All rows are made from the same 10 directions, up to rounding. Whole rows:
[[  9.0   6.1 -20.7  37.6  21.6  12.2  24.0   6.3   5.4  -4.1  -7.5 -14.1
    1.9 -35.3 -17.4 -33.6  -7.2   4.0   3.2 -22.9 -14.1  -8.3   2.9]
 [ 45.8 -16.2 -21.4 -35.0  -3.9  -4.8  35.6  42.8 -28.2  27.0 -28.2  -4.3
   11.3 -10.7  27.8  13.6   3.8 -13.5  32.6 -50.6 -60.7   7.7 -12.6]
 [ 50.5   8.3  26.8 -26.7 -21.0 -23.3 -11.3  12.9 -58.6 -17.2  -4.4  44.9
    5.0   7.2  11.7  31.8  -5.6 -11.8   0.9   7.8   6.1 -51.7  27.4]
 [ -7.4  -8.1  21.8  22.2  -1.9  21.7  -4.6 -47.6 -16.5   4.4 -23.4   7.3
   -6.0  19.7  15.2  -2.8  -2.4  13.1  14.1   7.5  16.1 -12.9   1.8]
 [  0.8   7.2  -7.4 -23.1 -46.2  20.2 -23.3  54.7  14.0 -32.1  23.0   8.8
   -5.5  22.9   8.4  15.2   5.7 -21.6 -22.2   4.8  -8.9  15.6 -11.9]
 [ 18.4  -4.0  16.3  33.4  -7.3  19.9  -9.3  13.9  19.8 -18.3  48.4  28.4
   21.8 -34.6  31.4   3.1 -11.5   1.0  -8.9  12.4  -4.4 -15.7 -37.0]
 [ 13.6 -15.1   8.5  12.5  23.7  -2.4   3.0 -44.0   5.7  32.6 -20.7   4.8
   -6.7   3.6  16.4   3.7   8.2  21.5   4.5   7.7 -18.5  -7.8  -4.6]
 [ 25.3   4.1   9.2  -4.1  14.0 -26.2   0.4 -17.6 -32.5  11.6 -30.8  14.6
   -5.2   2.4 -13.4   0.7   0.0   4.6   6.5   3.4  -5.0 -27.6  22.2]
 [ 20.6 -17.2  -4.4  19.8   3.3  33.2  40.3 -24.0 -36.4  41.8 -20.3 -23.2
    2.6 -15.0  17.3   3.7  -2.4  -0.2  31.7 -60.4  -5.0  -5.7  20.4]
 [  6.2 -22.2  19.0  12.2  11.4  -5.1  -3.0 -14.2   2.7  33.3  -8.9   7.9
    5.1 -17.1   9.7 -20.8 -11.9   3.5  22.2  14.5 -14.3  -7.5 -50.2]
 [ 10.8  15.3  -7.9  52.1  17.9  17.3   2.5 -23.7   1.6 -13.6 -26.6  14.9
   11.7   0.3   4.8  -2.6   9.9  21.2   3.2 -17.9 -31.2  11.8  10.2]
 [ -4.0 -25.1   5.8 -19.7  19.3   6.5  28.5 -41.5   4.6  -3.6  -8.6  -7.6
   -9.3   6.2  48.1   3.8  -1.4  23.7  11.8  18.2  13.1 -30.1   0.2]
 [  6.1 -14.2  24.3  -6.5 -12.0   2.8 -16.7 -18.2 -14.7  10.4 -25.9  21.0
   -3.8  25.2  21.4   2.9  -1.4   3.1  16.7  19.6  -9.5  -7.6 -26.7]
 [-23.2 -14.7   2.8   7.0   9.9  16.1  10.3 -29.8   8.5  -0.8 -19.9 -18.6
  -19.9   5.5   1.4 -34.2  -9.1  10.7   9.0  19.1  19.5 -17.8 -11.7]]

The start of a row, then its end:
[  5.8  12.0 -11.9  18.1  26.6 -27.6   1.6  15.1  16.3  10.3  15.3  -0.2
  16.0 -36.4 -28.1 -10.5  -1.1   0.6  -6.7  -6.1]  [-16.4  12.8  -5.6]
[  4.9   4.2  13.5  -1.1 -38.8  16.9 -24.5  43.2  11.2 -24.1  66.5   8.7
  -6.3 -19.3  -9.1  -0.4 -15.2 -26.7 -34.6  21.5]  [ 38.5 -28.1  -7.8]
[ 20.0   3.2 -22.5  19.1  47.7 -19.1  24.0 -29.5  13.7  37.3 -11.4  -9.9
   9.6 -18.6  -1.1  17.9  21.0  24.6  -3.0 -30.9]  [-38.5  20.7  28.1]
[ 12.7  15.3 -13.4  21.6  -1.1   3.4 -11.5  15.3   8.0   2.4  -2.6  -0.7
  -9.4  -4.5 -32.0  -9.6   6.6  -5.2 -21.0  -8.9]  [-16.5   5.0  13.3]
[  4.2   4.5 -15.0  15.2  36.5 -17.8  -3.2 -17.9  45.8   8.6   6.3   3.1
   1.0  -7.7   0.9   7.0  18.5  25.3 -24.1  14.2]  [-31.8  17.1  -0.4]
[-24.4  21.5  15.4  -5.3 -17.4   2.6 -16.5 -29.5 -39.7 -47.1 -43.1  19.1
  -2.5  56.6  -1.0  11.7   4.1   7.2  11.2  11.9]  [29.1 -1.2 37.0]
[-22.2  20.3   0.6 -24.3   5.3 -38.2   1.4  18.0 -24.7 -42.1 -11.1   3.4
   7.5  -0.8 -31.2 -19.1 -15.1  -8.5  10.8  17.7]  [ 31.5 -13.2  13.5]
[ 13.2  15.6 -21.2  43.2   9.3  15.0   6.9  14.5  16.4   8.7  26.8 -13.4
   4.1 -35.7 -28.2  -6.2   3.7  -3.7 -22.6 -32.9]  [-8.6  9.4 21.5]
[-21.6   1.4 -12.6   7.2  -2.4  22.7  15.1  -2.1   8.9 -12.3   8.8 -20.4
   2.1   0.2   6.0  -1.2   0.8   1.6   1.7 -17.4]  [13.8 15.2 10.1]
[ -0.9  17.8  -9.6  17.2  -8.7  14.8   4.6   2.8 -18.3 -10.8  -2.9  -7.5
   1.4   2.8 -18.4   5.0   3.2  -6.0  -3.7 -29.9]  [11.0  6.9 37.5]
[ -6.7  13.5 -17.6 -19.0   2.7 -15.8  -6.3   7.5   8.8  -5.9 -12.8  -7.0
 -10.3  22.4 -18.9   9.5  15.7   1.3 -16.0   0.4]  [-10.1  19.2  24.3]
[  5.8  16.1 -18.6  39.2 -13.1  45.6   1.6  16.1   7.3 -54.5 -23.2   7.0
  -9.3   9.0   3.0 -27.4   0.4   4.8  -8.8  -7.0]  [-21.1  -8.1   2.2]
[ 10.6  -6.5 -18.8  19.8  -1.1  34.1   2.5   7.1  48.4   3.5  32.7 -10.8
 -10.7 -10.3  18.8   7.3  13.2   7.6 -32.8  -5.5]  [-21.2   8.3  -4.5]
[  5.6 -16.9 -27.0  -7.4 -15.6  49.7  22.3  15.3  29.0  -5.9   3.5 -23.8
 -18.0  11.0  38.4   4.2  11.7   2.4 -10.0 -20.4]  [-24.8   8.3  -4.8]
[  7.7 -17.5   3.8 -15.5   5.5  -4.4  -2.4 -27.7  13.8  58.0  19.4 -16.3
 -15.2   5.6   4.5  31.1  15.8   3.9 -17.8  -4.0]  [ 4.2  6.9 17.2]
[ 10.6 -16.4  16.7 -27.1 -34.9  12.7 -10.8   4.8 -36.2  19.5 -35.7   4.3
 -17.9  34.5   7.5  -0.2  -3.5 -17.1  20.5  -1.1]  [ -3.8 -10.1 -13.2]
[ -5.6  19.4  -1.8   2.9 -16.7  -0.4 -12.7  21.4  -4.4 -17.6  24.3   5.7
  12.3   0.9 -13.6  17.9   2.6 -11.9 -12.3 -11.6]  [12.7 16.9 18.2]
[-20.6   2.1  15.9   4.4 -10.5  -2.1  -6.0  -2.3 -27.7  -3.2 -16.6   3.9
  13.0   5.7  -9.9 -13.4 -13.7  -9.5  29.7  -2.9]  [ 17.5   9.0 -15.6]
[ -5.4  -3.7 -35.1 -19.6 -19.3  34.9  23.8  36.6  11.4 -22.9 -13.8 -29.9
 -18.7  14.1   9.5 -13.2   4.9  -9.5  -1.9 -24.1]  [-16.8  10.1   3.9]
[ 25.0  10.0  -6.7  17.9  16.8 -11.0  -8.5  -9.2   7.0   6.2 -22.1  23.8
  11.5   8.3   8.9  19.6  19.4  17.0  -3.7  -7.9]  [-51.5  20.7   2.0]
[  0.9  18.7  20.3  16.3 -56.5  30.0 -38.9  31.5 -27.7 -34.4   9.0  24.5
  -2.6  20.7 -17.7  -1.6 -10.2 -27.9  -9.5   3.3]  [23.2 -7.6  0.4]
[  9.7 -28.6  19.8 -40.1   1.6 -25.0  -1.5  -4.1   6.6  46.6  32.3   1.8
   5.3 -10.2  27.0  28.4  -1.1  -4.1   4.0  15.1]  [  4.3  -3.6 -26.0]
[ -4.2  -5.5 -38.3  14.4  15.8  22.0  32.3   9.5  17.5  18.2 -26.9 -36.6
  -4.9  -9.6  -5.3 -23.3   7.8   3.7  12.7 -42.5]  [-38.5  31.4  -4.6]
[ -3.4  21.9   7.9 -22.1  21.1 -60.2 -21.9   3.7  10.8 -28.8  18.4  31.3
  18.2   0.0  -9.9  22.1   5.5  10.0 -18.5  40.6]  [4.6 0.8 8.5]
[  9.9 -12.8  64.5  -3.3 -18.0 -12.5 -42.1 -55.4 -35.1  26.0   3.3  49.8
  11.3  31.6  33.0  45.5  -0.7   7.0  11.9  35.6]  [ 26.0 -17.3 -10.5]
[ 11.1   1.2  26.2  23.7 -36.2  25.1 -31.1   3.7  -8.6  14.1  32.0  29.9
  26.4   8.3  25.6  43.4   5.5 -10.7   1.0 -17.7]  [ -6.2  29.9 -16.7]
[-10.0 -30.7   3.1 -27.1  34.4 -24.2  30.9 -35.3   9.5  55.8  11.6 -24.7
  10.4 -18.6  26.9  17.1   1.6  13.7  22.8  -7.3]  [  5.2  11.1 -11.0]
[  7.4 -15.5  13.4 -12.2 -14.9   7.5  13.7  18.5 -30.2  -9.0 -13.3   8.3
  11.0  -9.4  23.5 -16.6 -21.3 -12.2  37.0  -3.4]  [ -0.1 -20.1 -35.3]
[-16.2  14.0 -28.5 -15.3   0.5   9.1  27.4   8.8  -6.6 -33.1  -9.8 -23.2
  -1.2  12.3   0.1   6.9   7.5   1.6   0.5 -27.5]  [ 9.6 12.0 42.8]
[ 29.3 -12.6 -23.6 -51.1  33.1 -45.7  12.3   8.7  34.5  29.3   0.8  -6.0
 -14.5  -2.9  10.8  21.9  22.0  13.5 -23.8  15.7]  [-45.0  -1.6   4.5]
[ 42.5  11.0 -26.5 -10.2 -16.9  13.6   3.5  47.5  11.4 -20.4  18.7   5.7
 -10.2  -3.5   7.3  21.2  14.4  -9.1 -35.5 -17.9]  [-33.0  -9.8  25.3]
[ -8.0   0.7 -15.6 -43.8   4.9 -27.8  10.3   1.6  -6.0  34.7   1.0 -24.7
  -0.3  14.9 -11.4  35.4  17.7  -5.9  -0.9 -26.2]  [ 0.7 34.2 34.8]
[  7.8 -10.3  -9.9  -0.7  34.1 -21.3  -8.0 -21.0  42.8  26.8 -14.4 -11.4
 -38.7  -3.2 -26.1 -31.0   8.1  17.4 -31.5  43.1]  [-17.7 -23.5  -7.0]
[ 17.1   0.3  -0.1 -13.6  -7.2  -1.1  -3.8  10.2   0.8 -11.3   7.7   6.1
 -14.6   2.3   1.3   3.3   0.8  -2.8 -18.9  14.3]  [  3.3 -26.9  11.6]
[ 23.4  13.5  -4.1  51.0   9.8  11.2  -9.0  -4.7   4.0   5.1  -7.2  11.7
  -0.4 -16.7 -21.3 -13.8   3.1   5.5 -13.0 -10.7]  [-23.4  -4.6   6.2]
[  9.2   0.9   4.8  43.2 -40.1  59.4  -3.1  11.9 -26.9  11.7   6.3 -14.3
 -13.5  -8.6 -21.7 -19.8 -12.7 -25.6  -0.2 -38.5]  [ 21.5 -12.6  11.3]
[ -3.5 -14.5  13.2  -9.8   4.2 -14.1 -16.8 -17.4  11.9  38.0  -2.3   0.7
  -7.8   9.4  -1.9   3.5   4.5   2.6  -0.9  19.3]  [ -5.5   8.7 -21.4]
[-20.9  -7.7 -12.4  -0.3  12.3 -10.9   7.3   1.3   8.5  50.6  -9.6 -29.0
   8.7  -7.7 -21.9  -7.8   3.9  -6.3  20.5 -28.7]  [-16.2  50.2 -18.6]
[-28.7   1.1  -2.3 -11.3  13.7  -9.9  15.7  -8.7   4.5 -23.4   7.0  -9.2
  11.4  -4.2   9.1  -3.4  -6.3   7.9  11.2   7.7]  [24.0  3.5  1.3]
[  0.7   1.9  -9.9   5.3  -2.9   6.4   9.3  20.6  -5.7  -5.2  -5.9 -12.6
  -6.8 -14.6 -20.2 -28.0 -10.6 -11.1   3.7  -8.6]  [  2.3 -10.5  -3.0]
[ -9.6 -10.0  -1.8 -56.0   4.7 -28.5  16.5   4.8  -7.1   1.0   7.6 -15.3
  -6.7   3.7   5.8  10.3  -3.0  -4.3   3.4  11.9]  [ 24.8 -13.9  12.8]
[-40.4  -1.2 -20.1  -5.0  -6.2  20.3  12.6  11.3  17.5 -14.7  -7.5 -29.5
  -0.6  11.7  -0.3 -17.2  -0.1  -2.9  12.0 -12.9]  [  3.9  35.4 -12.5]
[ -8.9  10.9   7.5  -1.5  -6.5 -13.7 -13.2  10.2  -4.9  -7.1  13.0  15.7
  26.0   2.8   3.0  21.5   2.1  -4.3   7.3  -5.1]  [-1.5 28.7 -7.1]
[  6.2  -5.2 -11.2 -29.4 -15.1   2.4  -2.3  13.9 -10.8   4.3 -47.1  -4.5
 -20.4  36.9  -0.6  -4.8   9.4  -6.0   8.5  -3.2]  [-29.9   8.5  -4.0]
[  9.9  -1.7  13.0  -4.2   8.8  -8.4   1.1 -38.2 -22.6   7.5 -26.7  18.2
   8.2  24.3  26.1  30.4  11.4  17.2  14.7  -3.5]  [-9.2  1.7 17.3]
